All rows are made from the same 8 directions, up to rounding. Whole rows:
[[-2.29  0.13  0.42 -0.40  0.29  0.08  0.76  0.41 -0.28  0.69 -0.12 -0.13
   0.48 -0.13  0.23]
 [ 1.14 -0.75  1.04 -1.50 -0.56 -1.30  1.57 -0.11 -2.57  0.09  1.64  0.07
  -0.16  1.98  1.72]
 [-1.93 -0.25 -0.64 -0.18  2.93 -0.51  1.01 -0.50 -0.89 -2.38 -1.93 -2.28
   3.90  0.96  1.16]
 [ 1.49 -1.66 -0.26 -0.70 -1.87 -0.13 -1.01 -0.97 -1.68 -0.36  0.66  1.07
   1.72  2.19  1.21]
 [ 2.98 -0.99 -2.98  2.19 -2.12  2.80 -0.52  1.12  2.61 -0.27 -0.23  0.37
  -0.62 -4.42 -3.78]
 [ 2.49 -0.75 -0.09 -0.51 -0.17  0.02  1.64  0.57 -0.52 -0.78  1.10  0.13
  -0.58  0.73  0.45]
 [-1.09  0.08  0.67 -1.99 -0.85 -0.86  0.50  0.25  0.57 -0.51 -1.08 -0.73
  -0.73  1.42  0.71]
 [ 3.32 -0.89 -1.51  1.07 -0.24  0.87  3.23  0.78  5.69  1.44  3.92  2.93
  -2.32  4.16  1.85]
 [-1.28  1.04 -0.44  1.51 -0.01 -1.46 -0.68 -1.35  1.46  2.40  1.12 -0.23
  -0.65 -0.10  0.06]
 [ 2.08 -0.72 -0.91 -0.39 -2.24  0.28 -3.65 -1.15  0.46 -1.97 -2.30  0.01
   0.71  0.26 -0.84]
 [ 0.84  0.00  0.17 -0.04 -0.65  0.26 -3.80 -1.29  0.27 -1.21 -1.70  0.99
   0.72  1.36  0.20]]

The start of a row, then its end:
[ 1.38  0.61  2.09 -2.88  0.88  0.84 -0.11  1.79  0.06 -3.63 -2.90]
[-0.14 -2.18  0.95  0.09]
[-0.47 -1.42  0.26  0.37 -0.53  2.34  0.04  0.87 -2.52  0.80  1.24]
[ 2.34  1.89 -0.73 -0.12]
[ 0.71 -0.02  1.97 -2.73 -0.01  0.98  1.42  2.23 -1.02 -1.94 -1.15]
[ 0.27 -2.03  0.22  0.03]
[-2.59  1.90  0.70  0.08  5.07 -0.27 -1.63 -0.61  0.69 -3.57 -4.38]
[-2.22  2.33  0.67  0.63]
[ 0.43 -0.29  1.11  0.29 -0.94 -0.26  0.05 -0.24 -2.63  2.33  2.77]
[ 1.74 -0.64  0.08  0.58]
[ 1.28  0.43 -2.26  2.75  4.42 -0.90  4.34 -0.04  1.82 -0.50  1.84]
[-2.43  1.20 -0.51  0.40]
[-0.19  1.46 -1.34  2.35  0.92 -0.61 -1.05 -1.02  3.79  1.15  0.01]
[-0.52 -1.10 -0.80 -0.88]
[ 1.49 -2.08 -0.79 -0.58 -0.64  0.94  1.85  0.44 -0.29 -0.62  1.44]
[1.29 1.78 2.53 1.53]
[ 1.43 -1.48 -0.64  0.38  2.30  2.02  3.04  1.63 -2.29 -2.05  0.62]
[-0.10  2.58 -0.92  0.03]
[ 0.65 -1.27 -0.39  0.52 -1.88  1.65 -2.82 -0.68 -0.31  0.37  0.21]
[2.68 1.56 1.00 0.11]
[ 1.30  0.07 -0.89  0.56 -1.20  0.80 -2.36 -0.17  0.78 -1.03 -1.77]
[-0.36 -0.34 -2.18 -2.05]
[ 1.06  1.55 -1.78  1.55  0.98 -1.28  1.24 -0.11  4.48  0.05 -0.31]
[-2.44 -2.50 -1.67 -1.48]
[ 0.46 -2.78  0.11 -0.47 -2.55  3.15 -1.30  0.59 -2.57  0.38  1.16]
[4.01 2.76 1.26 0.60]
[ 3.50  0.74 -1.65 -0.32 -1.64 -3.34  2.37 -0.38  2.38 -0.24  0.48]
[-3.95 -3.86 -1.50 -1.35]
[-0.84  1.59 -0.94  2.00 -0.05 -2.91  0.14 -1.69  0.89  2.86  1.48]
[-2.24 -1.45 -2.11 -0.91]
[ 0.86 -1.44 -0.43 -0.20 -2.40  2.47 -0.23  1.48 -1.62 -0.01 -0.04]
[ 1.15  0.24 -2.92 -2.08]
[ 0.17 -0.50 -1.72  1.68 -0.96 -0.02  0.61 -0.53  1.72  1.95  1.84]
[ 0.41  0.29 -0.33 -0.31]
[-4.18 -0.66  0.67  0.81  1.54  1.25  0.81  0.16 -2.72  2.04  1.47]
[1.65 3.56 0.25 1.26]
[ 2.27 -1.00 -1.02  0.63 -2.30 -1.98 -0.43 -1.96 -1.18  1.54  2.46]
[-0.01  0.34  1.13  0.76]
[-3.68 -1.09 -0.51 -0.01 -1.55  3.53  1.69  2.50  2.01  2.19  0.52]
[ 2.47  0.45 -1.37 -1.06]
[-1.61 -0.61 -0.71  0.72  0.22  1.16 -0.02  0.23 -0.95  0.16 -0.39]
[-0.05  2.25 -1.56 -0.71]
[ 1.47  0.29  1.47  1.15  1.54  0.04  1.76  0.30 -1.41  2.39  4.28]
[ 2.62 -1.55  1.38  1.61]
[-0.63  0.20  1.69 -1.18  3.07 -0.24  3.62  1.27 -1.40 -0.65  1.18]
[0.02 0.03 2.15 2.23]
[ 4.72  0.30 -1.20  1.42  0.67 -0.66  0.19 -0.48  1.17 -1.22  0.78]
[-0.85 -1.60 -0.62 -0.75]
[-0.29 -0.80 -2.39  0.20  2.37  0.82  1.27  0.25  2.02 -3.85 -3.05]
[-2.56  3.69  0.23 -0.11]
[ 2.66 -1.14 -0.85 -2.10 -3.23  0.17 -1.18  0.05  2.71 -2.18 -1.83]
[ 0.17 -1.17  2.25  0.01]
[-1.11  1.98  0.86  0.87  3.66  0.85  0.96  0.88  5.37  0.31  0.23]
[ 1.81 -2.32  2.89  1.49]
[ 0.05  0.79 -1.56 -0.02  0.00 -3.76  0.93 -1.84  1.74 -0.34 -0.70]
[-4.09 -0.21  0.43  0.28]
[-0.23 -0.69 -0.70  0.35  0.23 -0.71  1.96 -0.15 -1.68  0.55  1.28]
[-1.11  1.43 -0.62  0.24]
[-2.40  1.23 -0.31  1.39 -0.14 -0.62  0.14 -0.33  2.42  3.04  1.12]
[ 0.15 -1.45 -0.91 -0.50]
[-0.99  1.55  1.39 -0.28  0.28 -5.16  0.28 -2.66 -2.46  2.50  2.10]
[-2.23 -1.18  1.58  2.04]
[ 0.00  0.66 -0.53 -0.07  0.73 -0.07  1.80  1.27 -0.14 -1.12 -1.36]
[-2.80 -0.97 -3.81 -2.21]
[-3.20  0.08 -1.19 -0.51  0.73  0.80  1.59  0.94  4.40 -0.60 -1.93]
[-0.81  0.82  1.03  0.20]
[-0.59 -0.42 -0.35  1.12  0.47  2.58  0.15  1.06  1.88  0.82  0.77]
[ 2.58  0.36  0.22 -0.12]
[ 0.00 -0.32  0.07 -0.41 -0.83  0.39 -1.89 -0.48  0.05 -0.64 -1.07]
[0.64 0.69 0.82 0.13]
[-0.08  1.53  1.24 -0.54 -1.26  0.41 -1.30  0.83  3.26  1.21 -0.38]
[ 1.51 -4.45 -0.06 -0.85]
[-1.17 -0.93  0.32  0.40  2.04  2.54 -0.31  0.75 -2.21 -1.37 -0.74]
[ 1.40  3.47 -0.08  0.36]
[ 1.70 -0.35  0.80 -0.48 -1.84  0.62 -1.25  0.27 -1.21  0.38  0.60]
[ 1.52 -1.41 -0.38 -0.51]
[ 1.01  0.35 -1.65 -0.14 -3.15 -1.95  0.06 -0.63  2.97  1.01 -0.20]
[-2.11 -2.67 -1.35 -1.59]
[ 1.73  0.02 -0.21 -0.76 -1.50  0.21 -0.64  0.38  1.89 -0.83 -0.86]
[ 0.11 -1.94  0.16 -0.69]
[-4.78 -0.32  0.15 -2.60 -0.68 -0.40  0.72  0.36  1.37 -0.73 -2.78]
[-1.36  1.74  1.94  1.09]
[ 5.76 -0.88 -0.10 -2.71 -3.35  1.35 -2.74  0.86  2.62 -4.43 -3.25]
[ 0.80 -3.01  1.52 -1.08]
[-0.60 -0.02 -1.87  2.65  1.02  1.00  0.16 -0.01 -0.37  0.56  0.09]
[-1.10  1.86 -4.07 -2.20]
[ 2.57 -0.04 -0.11 -0.27  1.71 -1.37 -1.86 -1.81 -0.84 -3.32 -1.66]
[-1.17  1.81  2.66  1.51]
[ 1.41  1.29  1.56  0.78 -0.80 -0.48  0.33  0.63 -1.53  2.89  2.77]
[ 0.97 -4.25 -2.82 -1.37]
[ 1.25 -0.04 -0.70  0.24  0.30 -1.68  0.71 -1.09  0.75 -0.10  0.84]
[-0.90  0.08  1.73  1.11]
[ 4.15 -0.98 -0.21  0.03 -0.66 -0.96 -0.63 -1.35 -0.78 -0.70  1.73]
[1.05 0.08 3.05 1.68]
[ 0.81  1.26  0.26  1.90  1.85  1.06  0.22  0.95 -0.24  0.51  0.58]
[ 0.10 -1.64 -3.57 -1.95]
[-1.62  0.20  1.20 -0.66 -0.50  0.57 -4.88 -1.45  0.02 -0.71 -2.33]
[2.01 1.50 2.65 1.10]
[-0.24 -0.53 -1.00  0.63  0.92  0.77  1.22  0.33  1.19 -0.32  0.23]
[0.10 1.29 0.49 0.31]
[-1.51  0.57  1.71  0.97  3.06  1.60 -2.99 -0.67 -1.47 -0.54 -0.65]
[2.70 2.36 1.92 1.52]
